There are 10 hidden switches. A switch that is on adds its own fixed numbers to the row, and there is some noise. The rows also spread widely along 12 directions, which tell nothing about the answers.
Some rows, each with its switches (1 for on, 0 for off) after it:
[ 18 -11  12  -2 -13 -11  10   7   1   2 -13  -7  23   0 -18 -18   3 -26
  -4   9  -8 -13  -1  16   8  22  -6  33 -10  -6  -6  13  15  14 -20  14
   4  11   2  20  -7]	1 0 0 1 1 0 0 0 1 1
[ -2 -10 -20  25  12 -10  -1 -18   1   1  15  -4  21 -14 -34   6  22 -33
 -18  -1 -25   1  10  18   2  13  18  -3  -3  -4 -13  -5  -4  14  -3  17
   1  12  -6   3  -1]	1 1 0 0 1 1 1 0 0 0
[ 13  16 -18  10  -6 -14  -8  11  -1 -14   6  -4  -3  -7 -12   1  23   1
 -30   0  -6   1   2  -1  19  12   5   8   8   9  -8   3  -6   9  -1   3
  -7  24  -3 -24   2]	1 0 0 1 1 1 0 0 0 0
[ 12   0  13   3  19  11 -31   4 -13   8  -4  -5  15 -22  -5  -9  35   2
 -28  -3 -18  -8 -20   0  -7  11 -16  28   8   2 -24   0 -14 -29 -11  13
 -14   0   3 -10 -20]	0 0 0 1 1 0 0 1 1 1
[  0   7  23 -25   5 -28  -5  13  11   2  -1  27   9 -16 -12  -7  18  -5
 -32  -4 -15  10 -19  10  12   3  11  29  18  28  -4  10   7 -25 -21  16
  -1  23  21  -1  27]	1 0 0 1 0 1 1 1 0 1
[ 10   2   6   4  -4   6 -18  15  -8   4 -18 -18   0  -2 -18 -12  23   1
 -11  -9 -18 -10 -22   1   8   8 -22  21  -1 -12 -24   1  -9 -20 -13   6
 -12  11 -11 -24 -10]	1 0 0 0 1 1 0 0 0 0
[ 17  -6 -11  14  -1  15   1   3  -5 -10  -8 -20   7   8 -20  -8  15 -20
 -10 -12 -16 -22  -2   1   8  16  -4  16 -14  -6 -13  -1  -2  16 -21  -4
 -21  10 -10  -6  -6]	1 0 0 1 0 0 0 0 0 0
[ 14  -7   4   8   9   7  -3  -7   5  -5  20   8   1 -28 -27  -1   9 -20
 -22  12 -14  19   3  -5  13  22 -13  19   7  20 -13  -3  -3  10  -9 -18
 -17   1  15 -23  11]	0 0 1 0 1 1 0 0 1 0
[ 18  10  -2  12   9   6   2   1 -11 -16  21  -3  -8  -4  -9   4   9 -28
 -17  -7  -7  12  10   3  31  -5   0  15  -1  21  -4   6  20  24  -4  -1
 -21  14  -4 -11  18]	0 0 0 1 1 0 0 1 0 0
[  8   2  -6  14  -9   7 -14  20  -1  -6   1 -16  -2  20 -18   6  11  14
 -18 -18  -4 -10 -17  -9  27   6 -10  11   7  17  -7  14   7   5 -18   2
  -7  15  -9 -32  10]	0 1 0 1 1 0 1 0 0 0
[ 15 -13 -12   3   1 -10  10   6  -2  26  12  -1  17 -18 -23 -10  25 -17
  -8  27   8 -10   5  19  -5   6  -5  24   7 -11 -25  -8  -6  -7   0  15
   6  12   4   7 -34]	0 0 0 1 0 0 1 0 0 0
[ 11  17 -17   3  -6   7  -1 -16   7 -19 -10   1  11 -14 -25  -9  11 -18
 -14  10  -8  -4  -9  -6  18   9   5  13  -3  -6  -8   7  -8  20  -8  -7
 -18   6   3 -26 -11]	0 0 0 1 1 0 0 0 1 0
[ 11  -6   5  12   9   0  -9   0   5 -19  -4  -4  29   0 -17   3  23  -6
 -28 -14 -21 -25 -16  -4  -9  24   3  23  -8  20 -12  20  -5   0 -38   1
  -2  10  17  -8 -11]	1 1 0 1 0 0 0 0 1 0
[  0  16   5  -7  -1   8 -31  -1  -3  -2 -16  -3   7  -7  -9  -9  18  -6
 -25 -14 -16   6 -29  -2  23 -11  16   3   9   0  -8   1 -11  -8  -7  11
 -19  14 -10 -23  16]	1 1 0 0 1 0 0 0 0 1
[  8   6 -17  15  -6  14  -9  -9   3   8   0 -12   7 -10 -32  -3  13 -17
  -3   9  -4  -6 -20  -2  25  14 -11  10   2  -8 -25   1  -1   3 -15  -1
 -16  -9 -11 -44 -24]	0 0 0 1 1 1 0 1 1 0
[ 15 -15  -2   7   3  -2   5   7 -11 -11 -17 -20  25  -8 -17 -17  19 -20
 -19   3 -15 -26  15  27  -6  28   5  27 -14 -22 -11 -11 -18   9 -12  17
 -11  24  -8  28  -6]	0 1 1 1 1 0 1 0 0 0
[  1  11  -7  -2  15 -38  -8  -3  15 -14   8  23  23 -30 -17   5  30  -4
 -49   9 -17  10  -2   9   3  20  24  17  20  31   0   5 -12  -2  -9  14
  -1  22  25  -4  14]	0 0 0 1 1 1 1 1 1 1
[ 20  33 -15  20  -4   0 -11  -1 -15 -30  -1 -23   3   1  -4   3  26 -25
 -15   0  -4  -6  14  30  22  -6  10  15  -9 -15 -22   0  -2  17   1  22
  -4  28 -22  -2 -28]	0 1 0 0 0 1 0 1 1 0
[  1 -30  -9  22   3   6   6   6   2   9  -2 -18  20  14 -40   7   6 -17
  -5 -16 -16 -26 -17  -1   7  27 -10  15  -6  13  -9   6  11   7 -34   1
 -16  -3  -6 -14   2]	0 0 0 1 1 0 0 1 0 0
[ -9  23   0  -9 -23  12 -18 -16  11  -3 -10  11  -3  -1 -32  -9   9   8
   0  -7 -22   3 -26  -9  20  -5  -9   4   6 -16 -11  18   3 -10  -1   7
   4  -1   0 -30  -7]	0 0 0 1 0 1 1 0 1 1
[ 20  -4 -21  27   8  -7  -1  30  -5  -7  12 -20 -12 -10 -25  13  32  -8
 -25   3   1   2  15  15  16  16 -20  20  10   5 -25  -8 -11   7  -2   8
  -9  31 -13 -12  -6]	0 1 0 0 1 0 1 1 0 1
[-12 -19  13  -8 -23 -21 -11  20  11  11 -24   2  16   7 -34  -8   4  10
  -9  -8 -12 -14 -17  24  10  23   5  16  10  -5  -3  -4  -9 -21 -17  24
   8  22  -7  13   4]	0 1 1 0 0 1 0 1 1 0
[ 20  19 -11   8 -26  19 -32  -5  -8  -8  -9 -26  12  24   6 -15   6   5
 -10  -7   0 -22 -10  -4  15  -8  10  -4   2 -16  -4  11   2  17  -7  10
  -3   5 -14 -15 -23]	1 1 0 0 0 0 0 0 0 0
[ -9  13  -9  -1 -18   1 -25 -30   2  16  10   9  18   9 -14  -5  -4  -5
  -1  -4  -8   5 -19  -5  21 -23  25 -21  16   0   7  14  23   9   9  21
   5  -9  -7 -13  -2]	0 0 0 0 1 0 0 1 0 0
[ -1 -12 -12  16   6  -6 -43 -12  -5  20  10  -6  30 -13  -5  -9  30  16
 -38   0 -23 -12  -3   1 -20  18  17 -10  18  -7  -5 -14 -27 -11   6  21
   4   0   2   0 -17]	1 1 0 0 1 1 1 0 0 0
[  4  -9   9   1 -12 -10 -10   2   8   3  22  10   6   3 -18  -1  -5   5
 -21   2  -8  12  -2  -5  17   8  -1   6  18  26  14  11  15  13  -5   0
   7   6  18 -11  24]	0 1 0 0 1 1 1 0 0 0

New rows. What belongs after each?
[ 15 -21  -5  -1  -5 -14  -4  16  -1  25  -8 -13  20 -15 -21 -19  16  -4
 -19  24   1 -15  -4  13  -5  26 -11  25  11  -9 -11 -20 -20  -8  -5   5
  -7   9   2   0 -15]	0 0 0 0 1 1 0 0 0 0
[ 15  26  13   6  27 -11 -19   6 -19 -36   5   5  -3 -26   7   1  45  -4
 -46 -11 -28  11   8   9   0   3  -1  30  -3  15 -15   0 -14 -13   5  14
 -12  32   8   3   2]	0 0 0 1 1 1 0 0 1 0
[  6  -7  12 -10  -7  -3 -19 -11   3  39  13  13  25 -23 -13 -21   4 -11
 -12  30   6   9 -14  13  14   3   5  15  22  -4  -8  -7   0  -9   2  16
   6  -9   9  -8 -15]	0 1 0 1 1 1 1 0 1 0
[  8  -9  22 -11   5   5  -9  19 -10  20   3   2   3  -9 -12 -10  16  -8
 -16   0   1   3 -17  11  15  -5  -7  27   9   6 -16 -10  -3 -23 -10  10
 -12  16  -2  -5   2]	0 1 0 1 0 0 0 0 0 0
[ -1   9 -16  17 -17  26 -14  -7  -4 -11  -7 -19  -4  26 -25   1   3  -5
   4 -29 -16 -17 -12   1  29  -4   1  -6  -6 -16  -7   8   9  15 -12  10
 -14   5 -26 -21  -2]	0 1 0 1 0 0 1 1 0 0
[ -5  -5  26 -20  10 -23 -22   5   6  10 -19  19  18 -33 -14 -20  24  -9
 -38   3 -25  15 -15  24   5  12  18  25  14  -1  -4 -18 -24 -25  -4  24
  -8  25   8  16  24]	1 1 0 0 1 1 1 0 1 1
[ 26   5  15   4  19  10 -36   8 -13  17  25   1 -10 -33   9 -12  26 -10
 -39  11  -6  30  -1  -2  20   1 -12  21  21  19 -19 -17  -7  -5   9  -3
 -22   4   3 -21   6]	1 0 0 0 1 1 0 0 1 1
[  3  -2  23 -19   7  -9 -20   4  -5  -3 -15  10   8 -24  -6 -22  15  -2
 -37  -1 -23   7  -7  14   3   8  10  21   8  -3   7 -23 -28 -14   3   8
 -22  22   8  10  25]	0 1 0 0 1 1 0 0 0 0
[  4  17 -10   4 -14  -3 -23  15  10 -18 -17   2 -17  -8 -19  -4  16  18
 -28 -13 -16   4 -19 -11  33  21  -7   9  12   3  -5  -3 -17  -3 -10  -6
 -23  21 -10 -40  13]	1 0 0 1 1 1 0 1 1 0
[ 17  25   3 -18 -15   2   3   3   3 -27 -15   6  -5 -11 -12 -16  12 -12
 -13   1  -7   0  -4   1  20  -1   4  23  -3  -9 -11  11  -4   3 -11  -3
 -16  27   3 -12   3]	1 0 1 1 0 0 0 0 0 0
[ 20  -1 -18  21  20   3   6  -3 -11 -12  18 -17   8 -14 -19   4  25 -44
 -24   4 -11   1  23  20  11  11  10  16  -8   9 -22 -19  -7  24  -5  -2
 -25  19  -7  -2   2]	0 0 1 0 0 1 0 0 0 0
[  9  -3   2  -5   8   1   3  -6  -4  25  19   5  13 -21 -21 -10  13 -40
 -12  19  -3  10  -1  18  16  -4   8  18   6   2 -17 -13   6   1  -1   9
 -11   3   0  -4  -3]	0 0 0 1 0 1 0 0 0 1
[ 13   8 -10   2 -17  16 -26 -11   3   4  29   9 -14  -4  -6  -8  -4   4
 -13   7   5  19   6  -9  29 -12   7 -11  25   3   9  -5   4  23  16  -4
  -9   1   1 -18   6]	0 1 0 0 0 0 1 1 0 0
[ 12  20   0  12   0  -9  -5   0 -12 -32 -17 -22  14  15  -7  -1  16 -24
 -17 -16 -21 -11   3  23  17   4  12  20 -18   2  -4   8   9  21  -8  18
  -7  25 -13   9   5]	0 0 0 0 1 1 0 0 1 0
[  8   8  -9  12  22  12  -6 -18   1 -14  -6 -15  31  -5 -24   6  21 -41
 -23  -7 -18  -8 -18   6  11  -1  18  13  -7  14 -17  11   1  16 -29   5
 -21   5   3 -22   8]	0 1 0 0 1 0 1 0 0 1
[ 12  -6 -11   5   8   8   0   4   7  15   3 -12  11  -8 -35  -2  15 -28
 -14   8  -4  -2 -16   4  17  11  -5  19   6  10 -22  -8  -3   7 -21  -7
 -22   1   1 -31   4]	0 0 0 0 0 1 1 0 0 1
[ 18  -1  -3  10   4 -12  -1   8  -7  -1 -11 -24  32  -3 -17  -5  20 -31
 -16  11  -3 -18  -2  28   8  19   5  31  -8   3 -24   0   1   5 -21  16
  -6  16  -8   2 -16]	0 0 1 0 1 1 0 0 1 0
[ 18   5  -7   5 -31   7   7   6  -1 -16 -23 -24   4  12 -24 -16  -1 -17
   8   3  -2 -17  -1   9  22  10 -12  16 -13 -29  -7  12   6  23 -13   4
  -1  18 -15  -6 -14]	1 1 0 0 1 0 0 0 0 0
[ 11  10  -4  10   5   7 -16  -6  -5 -23 -19 -11  11 -16 -13 -11  24 -18
 -29  -7 -25  -9  -6   9  12  21  10  17 -11 -11 -11 -10 -23   9 -14   3
 -24  16  -9 -13   1]	1 1 0 1 1 1 0 0 1 0
[-15  -7   6   2   6 -23 -33  12  -1  21   4  14   2 -12 -18   0  23  15
 -31 -11 -20  16 -15  12  12   5   8   3  24  16  -3 -19 -12 -27  11  24
  -4  17  -8   0  15]	0 0 0 0 1 1 0 1 1 0
[ 11   6 -19  15 -12 -11   0  -3   2   0  15  -9  11  -3 -22   2  10 -16
  -9  16   3  -1  10  19  18   6   4   6   9  -6  -9   4   9  18   0  17
   8  14  -6  -9 -14]	0 1 0 0 1 1 1 1 0 0
[ 20  21  -3  10 -21  13 -15 -10  -9 -21  18  -8  -9  -3  -7  -5   7   6
  -8   8  -8   5  11  -9  11  -3 -22   5   5 -12  -6  21   9  15  11  -1
  12   5   5 -22 -22]	0 1 0 0 1 1 0 0 0 0
[ 13  -5  16 -20 -23  -7  -9  14   2   5 -22   1   7   0  -5 -29  -2  -4
 -11   3   0  -8  -6  20  16   5  11  20   8 -16   9 -11  -7   0  -9  13
  -9  22  -4  19   6]	1 1 0 0 0 0 0 1 0 0
[ -1  10  28 -14 -13  -9   9  36   2  -8  -9  10 -26   0 -32   4   6  -3
  -8 -13  -6  19 -22   7  46  -4 -25  34   5  14 -11  12  13 -20 -15   2
  -8  35  -4 -30  32]	0 1 0 1 1 1 0 0 0 0
[  4   0  18   0  -7  -4 -14  -5  -2  -4  11   6   9   1 -11  -6   2   1
 -15  -6 -18   4  -1   6   7   2  -6  12   8   9   4  16  19  -1  -8  14
  10   6  11   2   9]	0 1 0 0 1 1 1 1 0 0
[  7  23  -5 -10   5  -8  -1  -4   0  -6  -3   9   7 -13 -10  -9  23 -30
 -20   1  -6   8  -8  17  24 -17  28  14   1   2 -14  -1   0   3  -5  15
 -16  27  -3  -5  10]	1 0 0 1 0 0 1 0 0 0
[  5  18  -4   2 -26 -13 -23   6   1  -4   0   0  10  10  -8  -3  13  20
 -18   2   1  -9 -11   5  15   2   6   6  13  -2  -4  14   0  -3   0  20
  18  16  -1 -12 -23]	0 1 0 1 0 1 0 0 1 0
[ 23  -5   3  -2 -26  19 -17  -9   3   7  -7 -15  11   5  -8 -30 -15 -21
  -7  12  -4  -6   3   8  26  17   6   9   0 -19   9 -12   0  36  -8  -4
 -15  -5  -7   2   2]	1 1 0 0 0 1 0 0 1 1
[ 18  -5 -12   7  -6  -8   6  21   3  -9 -17 -19  10   4 -22  -5  13 -26
 -16   0   4 -17  -1  23  21  16  10  23  -3  -1 -11 -10  -9  16 -26   5
 -19  30 -13   0   1]	1 1 0 0 0 0 0 1 0 0
[  3  13 -23  12 -18  -5 -32  -5  -7  13   3 -15  19  20  -2  -7  12   7
 -17  -3   0 -16 -11   9  21  -2  26  -9  11  -4  -3  -6   1  11   6  24
   2   4 -20  -8 -21]	0 0 0 1 0 1 0 0 1 0
[ 12  -4  -9  15  17  -8   8  -5   2  -3   9   2  10 -33 -30   0  27 -39
 -24  11 -16   7   4  12  10  22   2  23  -5   4 -23  -9  -9   8 -11   0
 -16  14   2 -12  -4]	1 0 0 1 1 1 0 0 1 0
[ 16  15 -26  18  -3   0 -12   6  -3 -13  12 -11   3   1 -11   6  25  -9
 -21  -6   1  -9   2   2  21   5  13   2   6  10 -22   7   1  11 -12   6
 -12  18 -11 -23 -14]	1 0 1 1 0 0 0 1 0 0
[  4  -9  -7  18  17   8 -22 -16 -13   4  14  -7  17 -12  -8  -5  20 -18
 -27  -9 -24  -4  13  15   2   7  18  -1   3  -4  -2 -14  -6  12   5  23
 -14   3 -10  18   5]	0 1 0 1 1 0 1 1 0 1
[  1  18  -3  12 -19 -14  -5   1  -4 -17  -9  -3   1  -1 -21  -2  22  -1
  -2  -8 -21  -9   1  15   9  11 -12  14  -7 -23 -19  20   8  -8  -2  27
  18  20 -13   1 -26]	1 0 0 1 1 1 0 1 1 0
[  0   0 -10   6   1  14  -8  -7   3  -8 -21 -12  14 -15 -36  -7  19  -9
 -18  -3 -23 -20 -23  -4   4  24  -6  13  -6 -17 -15  -8 -28  -5 -22  -6
 -25   3  -3 -35  -8]	0 1 0 1 1 1 0 0 0 0
[ 23   7 -20  16 -32  -9 -15  10  -3  -4  12 -17   8  25   1  -8   3   9
 -12   2   7 -15  16   2  19  10   7   1   7  -2   5  14  15  36   6  15
  16  14 -11  12 -20]	1 0 0 1 0 0 0 0 1 1
[ 19  11  13  -8  -9  -5   0   9   2 -16 -11  -4   7  -4 -18 -10  14  -9
 -12   8 -11  -5  -4   7   3  11 -19  35  -2   0 -13  14   2  -2 -14   1
   4  17  13  -3 -12]	0 0 0 0 0 1 0 0 1 1
[ 14  -4   3  -6   8  -4   5  17   9  -9  -2  10 -10 -22 -28  -1  13 -12
 -25   4  -4  14 -10  -5  23  12 -12  26  13  22  -5  -7 -10   0 -15 -18
 -30  21  11 -27  26]	0 0 0 0 1 0 0 1 0 0
[ 17  25 -24  13   4  -8  -1   0 -11 -17  -1 -19  11   1 -10   3  24 -31
 -19   3   2  -3   4  17  24 -12  21  10  -4   2 -15   0   2  23   1  14
 -15  27 -17 -10  -7]	0 0 0 0 1 0 0 0 0 0
[ 23  18  24 -13 -25   7 -41  13  -4   4   1  -2  -7  10  16 -22  -6  19
 -20   0   4  13 -21 -16  36  -4 -10  15  21  18   7  12  17   4  -3  -4
  -7   3   4 -30  13]	1 0 0 0 1 1 0 0 1 0
[-10   3  -1 -14 -21  -3 -18  -7  15  18 -24   7  13   2 -26 -22   0  -8
 -10  -6 -17  -2 -28   9  29   8  23   3   8 -12   2  -9  -4   1  -9  15
 -12   4 -11  -8  17]	1 0 0 1 0 1 1 0 1 1
[ 16 -12  -1  12 -17  -2 -11   6 -15   4   6 -17  11   2  -4 -18   5  -9
 -14   1  -9 -11  25  20  10  17   7   7  -2 -20  -1  -5   3  21   8  23
   4  16 -17  33  -5]	1 1 1 1 1 0 0 0 0 1
[ 18  20  11 -15 -19  21 -28 -11  -9   2 -13  -2  -1  -5   5 -30   3  -5
  -1   7  -1   0 -10   5  21 -15  -3  15   6 -25  -5  -5  -1   1   8   8
 -15   1  -8  -3 -19]	0 0 0 0 0 0 0 1 1 0
[ 12   4   0  -1 -17 -12 -36  10   2  14  21   0  21   6   5  -5  14  25
 -34   5   8  -9 -12  -5  10   7  18  -1  27  22  -4  13   2  -8 -11  13
  15   8  10 -18 -12]	1 1 1 1 0 1 0 0 0 0
[ 11  -4  11  -3   2 -10 -18 -11  -9  18   2   6  27 -15   6 -24  11 -25
 -17  10  -7   1   1  23  10   2  25  15   6  -5  -1 -10   6   5   2  28
  -7   4  -4  26  -7]	1 0 0 1 1 0 0 1 1 0
[ -1  17   1  -3 -11  12 -29 -12  -9  10   3   5  -4  -3  -4 -15   9  -5
  -7 -12 -13  13 -11   0  32 -19  15  -8   8 -12  -9   2   9  -2  12  20
 -11   7 -20 -13  11]	1 0 1 1 1 0 1 0 0 0
[ 11  -6  27 -12  -3   0  -1  -3   5   1  -2  10  13  -3 -17 -12  -6 -19
  -8   3 -10  10 -17  -2  17   1  -7  27   3  20   4  15  20   8 -17  -5
  -7   3  17  -4  18]	0 0 0 0 1 0 0 0 1 0
[  7  -3   8  -8  -3   6  -4   0   4  -9 -10   6  -4 -18 -28 -14  13   1
 -14  -1 -25   3  -6  -9  -2  10 -24  21   3 -10  -6   6  -9  -6  -2  -5
  -9  11  13  -6   9]	0 0 0 0 1 0 1 0 0 1
